The rows come from 7 hidden closed curves, with some noise, and rows from the same curve form a group. Each curve winds through 6 dimensions. The rows are also pushed far along 4 directions, which tell nothing about the answers.
In the rows, 128 means zero.
Known rows, each followed by its group:
[100  97 146  93 155 125 131 115 156 123 141 164 104  90 124] => q_148
[112 154  95 132 134 157 123 161 129 125 136 125 142  88 153] => q_897
[119 116 100 173 125 102 109 132  92 136 139 127 155 130  88] => q_753
[124 118 157 107 145 158 122 129 177  93 129 140  51 133 157] => q_189
[177 155 118 142 116 184 142 172 124 129 134  79 119 189 163] => q_897
[142 121 122 114 157 152 127 120 174  80 123 105  47 195 152] => q_753
[170 147 138 120 113 133 140 129 123 120 132 104 130 154 141] => q_753
[102  94 147 128 139  99 126  94 149 125 123 168  98 113 110] => q_42
[130 154 114 147 135 128 117 138  90 147 136 143 164  91 117] => q_796
[ 94 137 116 185  89 124  78 115 114 129 122 128 147 153  89] => q_753
[ 92 137 114 128 136 129  94 127 154 113 113 159  91 117 132] => q_148
[172 132 155  95 141 166 163 174 145 123 118 105 107 120 194] => q_753
[129 176 102 125 143 192 113 167 129 121 143 122 140 101 163] => q_796
[ 63 116 106 134 126  96 105  97 129 149 118 161 136 119  82] => q_796
[189 124 140 140 122 119 178 165  89 158 121  97 158 132 153] => q_148
[147 157 111 130 126 176 130 162 130 136 135 110 111 166 148] => q_13
[101 137 113 131 113 128 104 129 141 127 127 142  96 147 112] => q_148
[150 127 131 149 127  92 131 110 100 122 124 116 134 140 110] => q_796
[135 115 124 123 118  87 168 121 108 153 129 131 164  95 121] => q_897
[121 116 148 101 156 150 129 100 166 105 125 132  87 156 139] => q_753
[165 150 105 133 118 182 140 196 131 117 137  79 123 146 178] => q_897
[134 130 132 152 126 112 105 108 114 111 135 133 130 133 105] => q_189
[108 117 147  90 144 139 140 110 177 118 114 150  83 122 153] => q_13
[118 135 122 143 123 119 132 128 121 127 127 128 133  99 131] => q_13
[137 111 153 138 123  90 133  91 131 115 114 134  97 151 113] => q_796
[106 165 112 146 127 136 106 126  85 173 148 176 191  74  95] => q_796
[160 144 143 118 118 143 150 152 123 137 135 124 123 116 153] => q_796
[105 152  77 169  98 143 124 161 117 151 124 111 136 140 127] => q_897
[ 99 128 124  88 146 151 140 130 154 139 131 146 130  94 146] => q_189
[174 117 151 110 113  83 163 118 118 130 112 106 112 160 130] => q_148
[114 109 128  94 150 115 146 120 157 130 121 153  98 113 138] => q_753
[129 142  89 195 108 108 110 146  93 151 112 134 141 149 108] => q_13
[112 122 108 167 114 120 117 135 134 130 103 122  99 167 125] => q_13
[ 92 144  93 127 151 204 104 172 158 126 142 132  93 136 151] => q_753
[133 128 110 157 124 138 110 163 141 120 109 129  82 161 146] => q_13
[128 149 109 150 139 129 126 143 107 154 122 159 144 102 130] => q_13
[ 64 114 121 120 155 172 104 115 202  95 130 169  65 107 150] => q_42
[190 199 116 150 108 181 147 211  67 188 118 104 201 114 177] => q_189
[177 172 105 166  94 145 169 190  69 192 118  98 200 120 159] => q_753
[ 87 118 131 129 113 132 109 105 171 116 110 145  95 146 128] => q_13
[129 124 116 147 103 145 133 144 143 129 118  93  98 191 134] => q_42
[102 124  99 179 105 142 122 145 132 142 117 118 116 158 126] => q_189
[128 106 139 160 107 116 114 120 146 100 119 113  68 180 118] => q_189
[158 108 149 131 139  83 150  97 113 119 123 131 137 119 121] => q_897
[102 155 102 121 117 135 128 138 125 162 131 164 153  87 128] => q_753
[133 118 112 153 109  87 124 122 111 104 130  93 128 140 107] => q_42
[143 163  92 155 111 155 145 180  98 152 124  89 170 120 158] => q_42
[121 141 121 110 145 162 123 135 140 136 140 140 112 140 131] => q_13
[ 79 145  86 149 106 122  95 110 118 148 138 149 153 133  81] => q_148
[ 72 111 122  95 144 119 131 105 155 143 133 176 122  80 115] => q_148
[164 148 133  83 146 157 167 138 136 107 142  86 129 117 171] => q_42
[124 116 135 147 125 117 114 111 105 127 143 123 154 131  94] => q_753
[120 139 139 109 126 169 117 125 163 104 135 122 101 138 147] => q_13
[115 118 127 156 119  69 104 107  83 145 126 153 166 104  74] => q_42
[166 140 128 163 114 138 125 172 103 130 121 104 130 142 147] => q_796
[122 141 149  83 161 157 126 140 130 146 140 167 128  82 139] => q_897
[155 148 107 167 122 157 140 164 108 128 138 101 151 120 154] => q_42
[ 82 147 103 126 132 179 102 155 158 135 119 138  93 138 145] => q_897
[140 123 145 131 144 124 119 115 121 125 119 136 130 138 124] => q_796
[162 114 147  92 133 139 149 151 140 112 130  92 105 151 155] => q_796
[124 130 124 145 127 144 144 131 125 153 126 140 152 119 136] => q_42
[121 143 116 126 117 140 129 134 132 141 126 131 114 146 128] => q_148
[117 129 128  96 130 112 133  86 152 120 118 133 111 156 121] => q_148
[ 82 120 105 179 109 132  76 151 124 139 124 157 120 130  99] => q_42
[ 51 107  90 161 127 119  96  93 140 142 124 158 147 132  84] => q_148
[ 81 152  99 123 131 172  98 158 145 134 124 134 110 124 136] => q_897
[ 65 132 105 121 124 127 107 102 159 128 120 153 101 126 112] => q_189
[ 83 138 102 153 137 159 112 144 145 138 122 160 128  88 145] => q_42
[114 154 103 108 135 172 146 169 126 164 135 131 163  91 159] => q_189
[119 138 113 115 147 118 134  98 117 125 141 131 162 101 115] => q_189
[139 138 142  85 129 142 145 128 137 138 130 123 134 132 140] => q_189
[ 47 111 100 155 124 100  82 116 139 137 130 198 126  70  87] => q_897
[121 100 139 130 138  68 136  70 126 117 124 156 138 104  99] => q_897
[ 99 151 107 161 115 152  87 137 123 120 140 133 143 109 116] => q_13
[ 92 115 123 130 124 131  99 101 164 120 118 152  85 175 108] => q_13
[172  89 127 132 136  65 173 106 100 132 129 102 133 168 102] => q_753
[172 147 131 112 127 182 138 177 122 132 138  85 130 167 160] => q_796
[146 131 100 173 104 123 125 173 106 127 123  94 133 142 136] => q_897
[148 138 129 120 104 111 148 125  99 159 128 113 170 143 114] => q_189
[167 172 109 181 114 146 139 155  63 169 136 114 207 117 130] => q_189
[146 108 147 108 144 150 145 109 155 113 129 104 102 187 139] => q_148
[107 109 111 138 116 150 123 126 182  86 114  83  69 195 149] => q_42
[ 45 131 103 158 117 138  74 109 174 116 110 175  77 128 113] => q_796
[144 131  91 156 105 148 135 157 144 108 106  55  98 221 153] => q_148

New rows, each followed by its group:
[107 146 120  98 146 132 115 133 122 128 136 141 149  76 130] => q_42
[114 126 110 145 129 132 125 129 139 125 126 139 131 116 135] => q_897
[163 155 153  87 154 164 148 152 137 133 128 143 106 104 175] => q_148
[133  97 148 113 132 121 140 107 147 115 135 121  94 165 116] => q_148
[ 88 119 123 104 147 155 126 144 156 136 139 160 108  89 139] => q_148
[171 163 130 111 132 164 157 146 123 148 125 118 147 139 166] => q_753
[156 146 134  89 146 162 154 142 134 120 130  92 143 126 171] => q_42
[155 109 152  85 147 139 172 143 143 130 136 117 111 119 158] => q_148
[164 148 112 177 107 167 118 177  91 134 140  75 152 172 134] => q_753
[112 122 138  87 156 138 136  99 157 104 149 142 128  86 137] => q_42
[ 96 142  96 134 113 137 101 143 123 125 139 117 140 124 112] => q_42
[186 138 125 157 125 107 159 145  85 151 117 111 150 145 137] => q_13
[202 112 139 135 112 111 178 141 117 115 128  66 132 171 153] => q_897
[133 119 134 136 134 109 116 104 119 109 131 122 143 132 112] => q_42
[119 138 115 150 126 140 126 129 125 144 132 153 136 117 126] => q_897
[107 120 114 168  92 103  77 127 135 113 110 130  81 191  93] => q_148
[130 120 121 135 147 108 152 113 103 146 135 137 177  89 121] => q_148
[ 64 103 117 165 115  97  84  88 134 135 132 182 121 124  66] => q_42
[ 82 138 101 185 101 152  82 152 138 130 126 146  97 138 114] => q_189
[139 131  85 200  87 126 108 151  96 142 124  84 143 219  96] => q_753
[128 129 135 149 124 155 121 155 143 130 108 131  99 142 155] => q_189
[ 76 135  90 194  90 145  80 149 108 143 131 116 162 140  93] => q_13
[133 134 123 123 108 117 138 132 106 155 132 120 165 133 113] => q_189
[129 150  85 204  92 139  91 163 105 121 119  92 139 171 121] => q_796
[148 150 127 116 154 120 142 128 106 151 134 173 147  78 134] => q_13
[120 106 105 172 105  67 116  71 111 103 123  92 133 194  70] => q_189
[110 166 102 128 133 167  87 162 137 119 132 149 116 106 143] => q_148
[184 130 155 123 141 163 155 150 135 117 135 105  99 157 165] => q_42
[ 81 123 123 108 138 132 108 112 139 138 134 163 155  86 113] => q_42
[132 139 122 134 139 145 144 130 120 141 129 130 170  98 146] => q_42
[ 71 131  99 148 130 117 122 123 119 156 138 180 175  38 112] => q_42
[142 145 119 169 106  95 129 124  58 155 149 126 216  81  91] => q_13
[119 117 123 158 122 137 115 157 108 138 133 117 145 123 118] => q_753
[147 132 161  79 172 152 125 109 170  89 123 144  74 131 163] => q_148
[188 174 121 115 136 183 159 184 126 136 122 105 128 133 199] => q_753
[141 108 135 106 143  87 141  98 135  97 128 120 113 124 123] => q_148
[148 114 125 165 111  82 155 114  79 158 129 121 209 106 104] => q_42
[ 87 153  59 192 119 174  74 200 129 136 119 135  89 150 133] => q_13
[ 74 103 114 152 130 112  87 109 151 102 132 158 111 107 101] => q_42
[137 160  96 159 107 180 125 198 133 130 118  95 121 135 178] => q_796
[ 70 135 114 146 125 161  74 121 169 102 134 160  69 136 115] => q_189
[139 144 141  93 139 147 132 143 127 136 127 123 119 132 142] => q_42
[180 148 133 120 147 174 153 171  97 162 139 107 157 148 153] => q_13
[ 98 151 109 122 153 152  98 125 154 106 134 165 101  95 139] => q_753
[144  84 139 160 112 102 140 120 142 105 109  86  68 214 119] => q_148
[ 97 133 129 131 145 125  93 113 120 137 142 187 141  77 101] => q_148
[128 119 137 111 120 119 132 132 129 147 124 140 134 131 122] => q_148
[ 92 134 124  99 147 151 121 122 148 159 130 182 127 105 125] => q_13
[176 121 144 109 114 135 166 136 131 129 121  74 131 187 151] => q_796
[112 150 129  83 135 155 131 128 141 146 132 148 138 109 139] => q_189
[131 124 100 181 117 126 124 164  97 139 133 109 147 127 122] => q_148
[139 134 119 102 127 143 149 131 146 110 143 103 114 134 145] => q_897
[175 143  95 210  90 130 131 184  76 136 112  56 163 179 141] => q_42
[126 133  91 149 138 181 125 195 144 121 125  96  82 159 167] => q_753
[118 145 130 150 114 134 108 131 123 130 119 140 142 108 132] => q_753
[ 43 128  76 195 105 120  67 109 140 137 122 182 116 130  78] => q_897
[178 139 125 120 124 140 169 161 107 141 143 102 167 108 160] => q_897
[112 120 138 103 143 104 121 111 140 114 121 150 116  91 128] => q_189
[ 93 130 105 164 121 137 101 126 139 131 129 162 116 127 112] => q_897
[119  99 125 168 111 110 132 105 142 119 115 116 107 174 115] => q_42
[135 127 101 142 116 106 153 149 104 164 121 129 153 123 125] => q_753
[126 120 122 157 138 119 124 110 103 142 137 138 171 119 103] => q_148
[ 98 142 104 133 132 122 118 120 133 135 131 160 110 110 115] => q_13
[130 137 142 138 126 116 125 106 109 149 128 163 166 100 113] => q_796
[129 127 147  88 143 157 119 128 162 102 135 122  74 155 140] => q_42
[171 122 153 119 139 152 148 159 139 122 124 115  80 158 162] => q_897
[ 80 138 139  96 153 132 102 108 167 111 121 186  84  72 137] => q_189
[124 147  99 154 108 157 123 151 138 121 114  83 103 186 144] => q_42
[120 119 114 133 122 136 125 125 135 124 129 105 133 164 121] => q_189
[ 56 162  74 159 120 181  93 161 141 146 143 160 123  86 126] => q_189
[130 142 100 183 116 128 125 142  72 169 140 129 213 103 104] => q_189
[135 142 117 135 117 122 139 125 114 132 128 103 131 147 123] => q_42
[156 129 164 108 129  64 149  81  92 146 119 151 169  96 104] => q_189
[ 87 149 109 104 133 187 110 151 161 139 132 146 128 116 149] => q_796
[135 144 129  93 138 141 142 152 112 143 139 118 147 102 138] => q_897
[166 141 133 131 130 106 135 118  96 126 124 107 163 133 125] => q_189
[125 141 109 109 125 139 124 126 143 106 129  94 111 164 133] => q_189
[106 126 123 133 119 120 119 129 108 166 127 147 155 131  97] => q_796
[ 76  96 154  97 153 116 101  89 178 100 120 181  91  89 123] => q_13
[135 119 133 113 135  92 155  99 123 117 125 115 137 108 127] => q_42
[116 103 107 185  96  75 112  75 108 115 129 100 138 197  62] => q_189
[107 147 118  93 155 210 119 161 182 119 115 119  81 155 182] => q_796
[ 84 136  88 180 122 109  92 126 114 147 115 168 132 118  97] => q_13
[115 137 119 120 155 161 126 162 130 162 124 165 133  98 147] => q_13
[137 101 158 103 137  68 124  74 154  75 118 133  56 153 110] => q_148
[132 121  96 161 105 106 130 148 131 118 113 104  94 168 128] => q_753
[147 124 131 168  97  91 141 112 107 138 111 115 132 161 112] => q_796
[102 124 101 197  76  83  78 113 114 103 121 114 115 163  78] => q_753
[188 141 143 111 141 140 154 132 123  99 135  83 126 145 160] => q_796
[134 112 133 116 132 104 156 125 128 135 117 127 137 109 139] => q_897
[137 107 114 179  99  63 135  99 103 110 121  95 124 162  90] => q_42
[ 46 132 119 109 144 200  80 129 202 108 124 158  70 130 144] => q_13
[182 151 153  83 132 106 161 122  94 142 133 117 170 104 136] => q_189
[117 129  86 206  76  97 105 113  94 140 126 104 151 195  71] => q_897
[149 132 142 124 139 136 118 152 118 122 123 122 119 128 140] => q_42
[107 139 124 135 141 140  90 117 146 111 121 155 101 134 125] => q_148
[155 117 134 103 133 121 138 128 150  79 128  80  78 165 147] => q_189
[143 144 133 155 114 136 123 132 109 146 123 136 153 133 128] => q_796
[142 142 118 141 118 146 129 134 117 138 140 121 141 149 123] => q_897
[ 82 155  72 183 117 144  80 143 110 135 140 144 149 115  99] => q_148
[146 130 155 106 153 130 177 113 102 172 146 165 189  53 136] => q_189
[ 66 111  90 147 124 133  94 116 156 109 135 128 110 145 102] => q_189
[132 150 114 144 133 146 140 129 110 145 133 128 177 102 138] => q_42
[142 116 160  81 168 121 178 108 140 133 136 157 145  49 160] => q_42
[136 110 154 109 115 124 147 121 142 126 125 114 127 138 135] => q_13
[137  99 144 154 105  82 129 110 117 126 112 120 137 145 109] => q_13
[131 109 136 131 124  44 133  77 105 126 115 147 142 114  89] => q_148
[132 142 131 112 130 161 118 144 137 124 137 120 107 149 135] => q_42
[136 144 124 159 130 162 121 137 124 132 128 126 132 143 140] => q_189
